The rows of a group lie close to one hidden flat surface of 11 dimensions, which may be shifted away from zero. Surfaces can cross.
Some rows, each with its group after it:
[ 26 -38   7  -2 -37  -4 -10  33  16  -8 -34   9  -2  27  -5 -19   1  -6
   4 -12 -56 -10 -23 -11  40]
Z707
[  0  -3  11   7 -10  28   3   0 -41  38 -23  33  -5 -12  11  -1 -38  24
  40  -5  -3   2 -37  28  42]
Z707
[ -5   7  -9   1  16  -9 -23 -31 -41   5 -14   7   5  20   8 -33 -22   6
  40 -13   2  22  -5  15  14]
Z284
[-11 -14   7  -8 -16   0  27   8  -4 -22  -2 -13  34  15 -12   6 -23  13
  37 -13 -25 -15 -16 -11  16]
Z382
[ -2  14  50 -14  15  23   7 -15  22  22  -4   3   3 -30  22  43 -10  42
 -25 -11  12  20  30  29  -6]
Z105
[-14  22 -20 -24 -10  22  19  20  32  23 -13  -7 -30  -1  10   6  -5 -26
  -9 -17  14 -23 -39 -45  -5]
Z707
[  7   6  28 -18 -21 -16  21   8  -9 -50   8 -37  34 -12   3 -20 -21 -11
  26 -28 -31 -59  -9 -31  28]
Z382
[-21 -12 -25  -3  15  18  32   1  13  16   7  -4  30  20 -16  28   4  14
  -9  -3  15  33  27 -23 -29]
Z105
[-39  24  27  -5   4 -10 -25 -23 -41   3  21  -6  32  -6  11 -19  -7  19
  -3 -11  21  23  41  28   7]
Z851
[-43  12  20   7   2  -8  -8 -37  11 -25  21  -9 -47  22 -36 -14  17 -59
   1 -41 -15   9 -13 -32 -18]
Z382
[ 36 -40 -14   5 -14 -31 -13 -21 -23   7  -7  14 -21  44   8 -21  -1 -28
  44  -1 -37  15  -6  -3  12]
Z284
[-51  16  20   1  -8 -13 -15  15 -12 -17  31  -9  41 -12 -23 -10   7  16
 -31  -2   7  -4  22  22  -1]
Z851
[ -7  18  39 -10   6   0 -17  -3  28  -5   5 -12  -5  -4  12  19  20   0
 -44 -17   8  12  39   4 -10]
Z105
[-24  26  32 -23 -26  -1 -31   7 -23 -29  10 -21  30 -14  33 -19  -6  -1
   8 -18   1 -26   4  -8  30]
Z105
[-15 -21   3 -12 -30  22  -8   9   5  20 -11  -5 -12 -29   3 -15  10  20
   3  12  -8  33   2  -2   6]
Z707
[-32  -7 -29 -19 -50  19  22  43  -8  20  13  -3   7   8  29  41  -4  12
  31  31   9   2 -23 -19   4]
Z284
[ -1 -14  24 -12  -2  14  -7 -13 -11   8 -11   7  35  -2   7 -15 -24  20
  14 -25 -15   1   1  -4  23]
Z707
[-37 -10  15  13 -11 -34 -45  -6  11 -22  30  12  24  53  -6  12   7 -19
  -8  18 -17 -26  -2  29   0]
Z851
[ -3  -8  13  -8  -5   2  25 -15  -2 -30   1 -32 -12   5   4  17  -8   8
  54   0 -13  34   2  -9   1]
Z707
[-42   9  50  21  31   7 -22 -25   0 -45  26 -37  28  29 -13  11 -11  -7
   0 -12   7 -24  26  28  26]
Z851
[ 34 -26  27 -14   0 -19 -29  -9  15   1  -6   5  52  19  26  -2   3  29
 -18   0 -17  10  54  18   2]
Z382
[-29  15  12 -38 -19  15   1 -14  20 -20  -3 -37  -4  26  36   5 -17 -24
  35 -29  -6 -18 -18 -53  15]
Z707
[ 13 -18   2   5 -26   7  -4  -6 -25  38  29  19 -37 -46  16  -1  30 -27
  -9  19  11   6  13 -11  -9]
Z284
[-29   6  15   6 -11  12 -15  -2  -7  10 -14  30  -4   6 -22  -5   6   7
  -5 -30 -14  39  -7   7   2]
Z851
[  3 -27  14  -5 -40 -31 -20  13 -14 -11  15  -5  13 -24  -3 -23  24  11
  -2  20 -24  17  30  19   8]
Z707
[-11   8 -30   9  47 -29 -30 -37  -2   1  -6  -6  18  18 -22 -47  -6  10
 -11   8  19  26  23  24 -27]
Z284
[ 23 -19  17   4   1  -4 -36 -18  20  -5 -28   9 -32  14  -8 -26  16 -21
 -12 -24 -28  24   3  -9   8]
Z707
[-21 -11 -11  14   7 -33 -16  -9 -19  -9  17   8  28  61 -20  -9  -4 -15
  14  -2 -13  -7   2   9   2]
Z382
[  8  13  22  22  33 -14  -7  -4 -24 -36  -7  -7  27  59 -13  15  -6   5
   9 -22  -8  11  27  35  26]
Z382
[-18  -5  -7  10  23  -6 -26 -24  23  56   2  15 -37 -11 -14 -25   4 -21
 -44  13  16   3  -2  18 -19]
Z105
[ 17   2 -26  17  11   7  39  13 -12 -14 -18  -2  -9  44  -4  27 -26  -5
  53   2 -11 -14 -42   1  20]
Z284
[ 10  -6   1   3   1  25  16  17  25  -8 -30 -13 -38 -18 -22   8  23  11
 -12  -6  -8  54  14  -7  -3]
Z707
[ -2  -3   6  32  19  -8   9  13   7  -5   4   8   1 -24 -53 -14  19   4
 -53  -2   2   2  16  28 -13]
Z382
[-13   0  25  15  -8  26 -26 -12   5 -11  -3  48 -15  13   6  46   2  11
  17   7  -7   2 -34  20  -1]
Z851
[-14  13  23  -8  25   1  27 -19  26  13   3 -31 -18  10  -2  14 -25 -16
  -4 -19   4 -16  -2   2   2]
Z105
[-11 -19 -27  10   8 -35  10  18   7 -15  14 -46  15  34 -32 -34 -11 -35
   0  14 -13 -60 -15  -2  18]
Z382
[ -5 -11 -45 -19 -15 -15   5  17  -1  12 -18 -10  20   1  -6 -26   4  40
   8  15   0  56  16  -2 -17]
Z284
[-13  19   0  -1 -14  -2 -14  -2 -36  38  16  21 -10 -42  12 -15  -5   0
  -8  12  20 -13 -10  23  11]
Z707
[-21 -35 -17   2   5 -12 -10  -9  22  34   9 -19   4  18  -4 -18 -21 -10
   7  38  -3 -27  -7  15   5]
Z382
[-16  43  12   1  31   7  26  21   1   3 -11 -38 -16 -23 -16 -13 -14  -6
 -28 -19  23 -19   1  12  20]
Z105
[ -1 -15  14 -18 -43  -7  24  27  -9 -15 -14   7  60 -14 -20 -22 -11  34
   7 -36 -43  -3  -3 -18  20]
Z851
[ -1   1 -34  13  32 -37 -40 -50 -12   8  -2  11 -30  47  -1 -42 -13 -32
  27   8   0  -1 -23  16 -11]
Z284
[ -8  19 -15 -27 -28  12   7   0   5   9  -8   9 -40   0  38  29   1  -8
  32   1   9  17 -33 -35 -14]
Z382
[-12  18 -22   5 -17 -22  14  31 -15 -17  14  13   9  -1 -17   9   7   3
  -3  10   4  -9 -14   1 -10]
Z382
[ 42 -59 -10  14  24  30  13 -19  36  41 -16  23   3 -23  -4  15  -9  31
  -7  38  -2  -3   0  14 -18]
Z851
[ 26  50  30 -15 -14 -24 -15  -2 -16 -29  -3   6 -31  -9  34  -2  -6 -28
  10 -29  -4 -43 -28  -3  21]
Z105
[ 16  -7  -8   4  54  25  30 -28  -3  31   8 -46 -12 -58   6 -18 -26   6
   4  31  40 -19  17  13   0]
Z851
[-27 -10   1  20  37   7   9   5   1  -4   2 -23  39  14 -45 -12  -1  15
 -25  -9   8  17  38  26   4]
Z382
[  4 -17 -37  11 -10   0  34  49  -4  20 -20  24  41  26 -24  18 -16  40
   2  13 -11  -1 -18  19   8]
Z105
[-15   1  19   4  -6  13  -1  12 -10  -5  35 -19  20   0  20  39  25   0
 -18  12  23  31  62   0  -9]
Z284
[-37 -12  22 -11  14  66  15 -10  42   4  -5 -31   0 -17  -1  26   4  17
  -8  -5  16  37  22 -23  -9]
Z851
[-33  14  35  -4  15  35   7  -5  33 -48  11 -61  -3   5   6  29   8 -18
  -4 -14  12  -8  21 -22   7]
Z851
[ 13  -6   9  11 -21 -13  16  30 -21 -10  -3  -2  -9 -16 -10   8  11  16
   4  13 -13  21  14  25  15]
Z707
[-18  16  19  26   1 -10 -24 -41 -20 -10   8  51 -53  31 -11  18   5 -28
  25 -20 -14  25 -34  20  -8]
Z382
[ -9   5   3  14  18  20 -12 -21 -40   4  -2  26  33  29   4  11  -2  16
  19 -18  14  43  23  11   1]
Z105
[-21  20 -27   5  36  -4  48  11  -1   3   7 -25  27  33 -29  12 -11   2
 -12 -14  21   7  21  -1 -10]
Z105
[-25 -15   7 -15 -35  20  12  24   0 -12   2 -20   5   4  18  45   8  48
  36  24  -7  63  19   9   4]
Z707
[ 11  41 -18  -4 -28 -14 -20  48 -19 -18 -31  24 -15  30   7  -4  17  -8
 -12 -22 -10  13 -23  -5  18]
Z284
[-25  23 -21  -6  -1 -14  -2   9  10  36  16  23  -7   3  12  27   7   9
 -33  22  32  22   6  18 -35]
Z105
[  4   3 -23   6  29  -3  34  33   9 -37 -23 -28  51  44 -23  21  -7  42
   3  -4  -2  28  22  15  -1]
Z284
[-44  46  42   8   9  30  21  13 -31 -42  -1 -25  24 -19 -24   5 -14  22
  11 -40   8   9   4  10  31]
Z851
[-25  23  14 -13  27  22  -3 -28  25 -15  10 -60 -45   8  27   9   8 -40
   1  -3  34   3  25 -28  -4]
Z851
[ 22  41  11 -22 -35 -29 -17  27   1 -40  11   4 -11 -15  30   5  29 -21
 -30 -16   1 -23   1 -31  -9]
Z105
[-12  -3   0 -20 -40  12  18  49  -5 -13 -18 -31  11  12  -7 -21   2 -12
  10 -29 -25   0  -1 -37  39]
Z284
[-24   9 -20  -9 -16 -27 -53  -7 -14  26  20  32  14  -2  18 -29  14  -1
 -21  17  17   3   4  14 -21]
Z284

New rows. What belongs after each?
[ -4  25  10 -14   5  13   9 -10 -11 -21  -5 -25  -5   6  19   6  -4  -3
  22 -27  11  14   9 -23   6]
Z382
[ 45  10  54  -7  -7  25 -12 -17 -20 -22 -14  34  12 -49  18   3   7  25
  -7 -41 -12  11  18 -10  10]
Z105
[  8  -4  14  -9  17  22   7 -29  22  -3 -21  -4 -10  -6   0   3  -3  13
   4 -28  -5  36   7 -18 -11]
Z707
[ 12 -41  -8 -15 -35 -11 -13   2  35  -3 -11   7  -5   9   6  -5  16   7
  15  13 -41  23  -4 -19 -13]
Z707
[-10   9   2  -9 -28 -15 -12  42  -2  25  -4  24  30 -33   5  -2  -5  41
 -30  23   1 -16  -9  35  11]
Z105
[ -1  34 -12  -8  -5  -5  -4   4   2  -6   5   4 -31 -15   2   1  31 -18
 -27 -11  20  21   5 -24 -30]
Z382
[ 20  14 -26  -5  21 -17   1 -22 -15  -9 -11  -6   0 -23  -3 -39   0  13
  10   2  12  27  14   1 -15]
Z284
[-51 -11  35  -6   7  19   4  -1  30 -36  28 -64  41  -6 -19  -4   1  -2
 -19  -8   2 -21  33 -15   7]
Z851
[-12  19  14   6 -17 -14 -35  -3 -23  -4   8 -21 -66  -7  11 -26  26 -48
  -6   3   5   9   9   5  16]
Z707
[-32  37   4  23  15 -13 -16  12  -6 -27  22 -13 -28  31  -5  31   8 -26
  -4  17  18 -17 -13  32   5]
Z851
[-19  19   5  -5   3   7 -14 -23  -4   6   3  13 -13  21   7  13  15  -5
  -5 -21  12  54  20  -9 -25]
Z382
[ 37  12  -3  -1 -30   7  20  35 -22  -2  -4  10 -23 -46   9   2  29   0
 -17  -6   5  21  13 -20  -1]
Z284
[ -8  11 -31 -24 -35 -28 -48  -6 -28  21 -14  24  -3 -14  14 -67   4   2
   7   1  -3  30 -12  -6  -4]
Z284
[-45   3  27 -12  -9  -3 -36 -38  11  16  32 -21 -30 -36  18 -21 -10 -24
   4  22  14 -33  -8  12  -2]
Z382
[ 29 -26  11  35  -2   1 -10   7 -13  14   9  30 -27  31 -11  18  19 -41
 -21  -3 -16 -15   4   9  20]
Z284
[ 15 -40  34   9 -32  -6 -20  -5 -32  10  18  17  18   9   2 -19   4 -36
   4 -20 -36 -37  10  -7  42]
Z284
[  0  19  -3   0   8 -10 -15 -23 -30  -4  15   0 -13   3  20  -1   5 -12
  16   5  20  13   9   5  -8]
Z284
[ 25 -10   8 -21 -32 -36 -10   2  12 -22   5  17  20  27  15   4  11  -7
   0 -18 -35  -6   2 -26  -8]
Z382
[-42   0 -11  14   1  46  15  14 -18  39  -8  12  -1  10  -8  12 -32   3
  23   2  14 -10 -38  14  32]
Z284
[ -6  65 -11  -7   2   2  15  12 -38 -37  -2   6  19  -3  27  27 -30  16
  41  -2  27 -30 -36   2   9]
Z284
[  5  10  59   1  13  13   2  15  23  -6 -23 -30   1 -42 -20 -22 -11  14
 -44 -28 -14 -29  12  25  46]
Z105
[ -7 -24 -10   4 -22  27  -8 -10 -24  60   0  11 -66 -37   1 -38  13 -37
   3   4   7  29 -10 -21  12]
Z284
[  5  40  -9  -6   1 -36  -2   2 -30 -23  17   4  13  26   9  -7   4 -19
  -2 -20  10 -17   2 -11  -5]
Z105
[-16   5   4 -20  -6 -36 -22   0   0 -27  30 -41  50   8  11 -34  10 -16
 -16  -3   7 -25  39 -16   0]
Z382
[-31  25 -23 -33 -28  -8   9  -2 -19  26  32   4  13 -38  24 -10 -17   2
  16  14  25 -26 -24 -23 -19]
Z105
[ 36 -21   4  19  14   9  46  37  -6 -26 -20 -10  44  22 -32  15 -12  19
   7 -19 -29  -8  12   1  31]
Z284
[ 26  13 -38  25  17 -42 -13  17 -47  -6   6  26  35  25 -13 -22   4   5
  -9  13   9 -15   5  29   2]
Z382
[  4 -30  -8  -4 -41  22   5  12 -14  44   5  -8 -62 -18  17  -1  33 -35
   7  11  -1  63  29 -31   8]
Z284
[-29  23 -13  -3  26   2   3  10 -36 -12  18 -50  64   8   4 -17 -12  25
  -4   2  40   9  49  10  12]
Z382
[  5  22 -17 -20 -32   9   4  -2 -14   4  13  36 -11 -25  32  25  15   0
  11   2  16  12 -15 -43 -32]
Z105
[ -8 -33   9  19  16  38  34  19   0   9 -14 -30  10  26 -28  10  -5   2
   0 -17 -10  26  28   4  36]
Z284
[-53  41 -34 -18 -32 -18  -9  50  12  -2  16 -32 -19  29  24  11   9 -28
  -9  26  23 -21 -27  -9   0]
Z105
[-43   7  11   0   8  -7   4   4  13 -33  16 -43   5  55 -11  13  -4 -29
  16 -10  -5  -7   9  -5  11]
Z382
[-25  12  31 -17   2  -6 -14 -31   3 -29  17 -36  -3  14   8 -18   4 -34
   7 -32  -3   2  20 -27   3]
Z382
[-11 -13  21  -7  13   1  27  -2  10  17   0 -17  38 -32 -21 -26 -34  21
 -16 -11  -9 -33   3  11  16]
Z105
[-15 -14  -9 -23 -24  13 -17   0  22  26 -19   9  -9  31  19  -7 -19 -19
  17  -8 -16 -19 -38 -27  17]
Z707
[ 38  17   2   4   1 -20 -10 -17 -29 -10  12  13 -17 -23  11 -24  13 -27
  -3 -10   5 -19   0  -8  -2]
Z284
[ 34  47   7 -10  -4 -37  13   2 -12  -4   9  34  -3  -8  23  22  -1   3
 -14 -13   7 -16  -9   5 -21]
Z105
[-33  33  12  -4  12  32  20  33  38  16 -23 -36 -50   3   5  39  -5   3
 -16   6  19  10 -11  16  17]
Z105
[ 40  -7   7  22  29 -22   4  24   4 -27 -14 -23  26  33 -17   0  -6   4
 -15   4 -15 -31  23  37  33]
Z382
[  5  -9  30   2  -7  48   7  31  48   3 -42 -12 -46  -3   2  30   7   5
 -17  -5 -15  11 -18   4  26]
Z105
[ 27 -22 -16  -4   0  -6  26  22  -4  -6 -27 -19  23 -13 -34 -46  -1  15
  -5 -16 -23  12  11 -17  13]
Z284
[-17 -53  -6   6 -26  15  21  26 -14  36  -8   4  22 -20 -24 -11 -24  40
  30  31 -27  14 -12  30  30]
Z707
[-47  -4 -11  -6  -3   2 -28  -5  -3  13   3 -29  -4  36  -1 -24   8 -21
  -2  -4   6  31  21  -3  10]
Z284
[-11   5   9 -21 -51 -13 -50  10 -26  16   5  -1 -13 -20  18 -56  33 -35
 -27 -27  -6  22  29 -26  14]
Z284
[ -9 -22 -29  20  -1   1  58  64   9  16  -6 -12   0  22 -36  38  -3  17
  -4  25  -3   5 -10  24  14]
Z707
[-15  32 -11  -2 -26   5 -20  42 -25   3  -8  32  14  18  13  22   9  21
 -15  -2  10  19  -4  14   9]
Z284
[-44 -25  19 -10  -3   3  17 -14  20 -20  15 -37  25   8 -35 -19  -9 -15
  13 -27 -23 -12   2 -28   8]
Z382
[ 21  37 -12  10  22   2  -8  -1 -28 -13 -17   8 -18  27  21  22   1   0
  13  -9  23  28   5  10   3]
Z382
[-21 -32   9   3  16  -1  -5  -5  48  -1  -4 -44 -11  50  -4   8  -6 -23
   3  12 -13 -11   9   8  15]
Z382
[ 10  14  -7 -10 -14  20   2  22  12  32 -25  40   4  -8  13  17  -3  17
 -26 -12   5   2 -19  -6  -4]
Z707
[ -2  -5 -21 -14 -40  -3 -12  36  -9  28 -15  16  -4 -24 -12 -46  18  -3
 -27  -5 -12  12  -5 -16  10]
Z284
[  2   9   0  21  17  -1  -3  -3 -32  32  -8  30  -7  19  -2  10 -15  -6
   1  -3   6  -1  -9  39  22]
Z707
[  2  20  20  14 -13  14 -19  37 -39  16 -26  26  -7  27  14  14 -13   1
   0 -18  -5  -7 -16  33  63]
Z707
[-21  13 -25 -31 -36 -17 -10   0 -18  29   0   9 -20  29  44   6  -6  -6
  32   4   7  36  -7 -14 -10]
Z851
[ -9   3 -59   4 -16 -18  23  25 -29  19   7  30  15 -15 -20 -12  -4  12
  12  20   8  -5 -36  -5 -18]
Z382
[ 47 -18  -3   2 -21  34  25  10   4  -7 -23  43  -5 -12   9  32   9  15
  13 -19 -22  16 -18 -32  -8]
Z105
[-22 -11  24   1  -9  18  23  11 -21 -21  -2 -41   7   7  -3  12 -16  16
  42  -2 -11  20  13  13  39]
Z707
[-30  49 -13  -3 -25  12 -14  63 -39 -11   0   1  27 -20   9   3  20  34
 -28   7  34  19  11  19  14]
Z105
[-35   0 -12 -15 -20 -12 -14  39  40  -3  14 -25   6  39   5  18  30 -12
 -42  14   3   5  24 -13 -17]
Z105
[  0  -4 -21  -5  17 -33 -24 -45 -21   2  17  -7  24 -13   3 -51 -18   2
  17  16  12  -9   4   7 -18]
Z284
[-31 -26 -24 -15 -37  -9   6  22  23  40  29  13  27 -66 -12 -19  12  31
 -35  42   6 -11   1  -2 -37]
Z382
[ 26  24  18 -14 -17 -17   4   3 -25 -38  -2  -8  17  -3  29   2 -12   4
  27 -20 -12 -31  -7 -13  22]
Z382
[ -5 -27   3  21   6 -18 -12   1  33  18  12  12  -9 -27 -38 -20  16  -3
 -52  27  -7 -21   1  31 -19]
Z382
[ 17   2   9  17  -8 -32 -27 -10  20  -2   7  33 -63  -8 -10  -1  19 -38
 -20  11 -17 -23 -35  14 -16]
Z382
[ 36 -16   2  11  32  26  15  -9  24   9  -3  -8  -2 -30   8  26   0  20
 -16  30  21  -4  17  13 -14]
Z851
[  2   7   2 -10 -15  -2  47  51   7 -34   7 -43  34 -19  -6  15  -7  17
  -1   3  -4 -34  -1 -13  13]
Z851
[-19  -8  -8   9 -13   7  42  35  21 -19  -8 -13 -14  37 -23  45 -15   2
  37   8 -25 -13 -45   5  15]
Z382
[ -5 -30  22 -11   6  27   8  -9  26  -7 -24 -19  41  18  -8   5  -9  32
   6 -26 -22  34  23  -8  10]
Z707
[-52  -6 -58   6  -7 -15 -34  10 -24  37  16  14  10  46  -7 -27  -1 -15
  10  32  22   4 -20  17  -1]
Z105
[ -4  25 -10   2  32  -9   7 -22 -15   4  -5 -45 -49  29   8 -11 -15 -43
  30  -8  18  -2   1   2  18]
Z851
[-24  25  21 -16   3  31  18  13   6   6   7 -10  36 -33  14  41  12  45
 -29  -7  35  43  47  -4 -22]
Z105
[ -1  -5   6 -40 -32  26  -5  -1  32  11 -16  11  21 -30  23  -9  -3  23
  -7 -19  -8   0 -11 -46 -12]
Z707
[  5 -33  -6   5 -19   5   3  16  14   0 -25  11  -8  42  -5  28   0  18
  23   9 -29  34  -8  11   9]
Z707
[-31   6 -12  -3  -9  13   2   4   2  26   2 -11 -39  17   9   3 -13 -28
  22   5   7 -12 -29  -6  17]
Z707
[-58  53   3  -9  -8  28 -27  21 -20   9  -7  -8 -12  -1   7 -14   3 -18
 -16 -25  33   4 -16  -5  24]
Z284
[ 24  38  14 -22  -8  -5  -5   9  -3 -13  -7   4 -15  -9  31  17  29   6
 -23 -21  11  43  37 -18 -16]
Z851
[-28  15  13  14  36   2  11   8   7 -22  15 -70  -5 -13 -32 -22  -2 -23
 -25   6  23 -33  20  12  24]
Z382
[-17 -24   7   2 -14  16  19  43   7   3   4 -23  34   6 -20   4  10   1
 -26  -5 -11   0  25 -11  22]
Z284
[-24  18 -12 -20  12   8  10  12  -7 -16   4 -49  38  33  21  13  -3   8
  10  -4  29  22  36 -16   8]
Z382
[  8  36   4  25  22  -3  19  13 -47 -33  -5  20  27  -1 -32   7   3  23
  -7 -33   9  23  15  21   4]
Z382
[ 23  41   7 -19  -2 -22  35  14  21  -1  10 -15 -25 -65   0 -11   8 -17
 -48 -14  12 -40  -1 -27 -20]
Z105
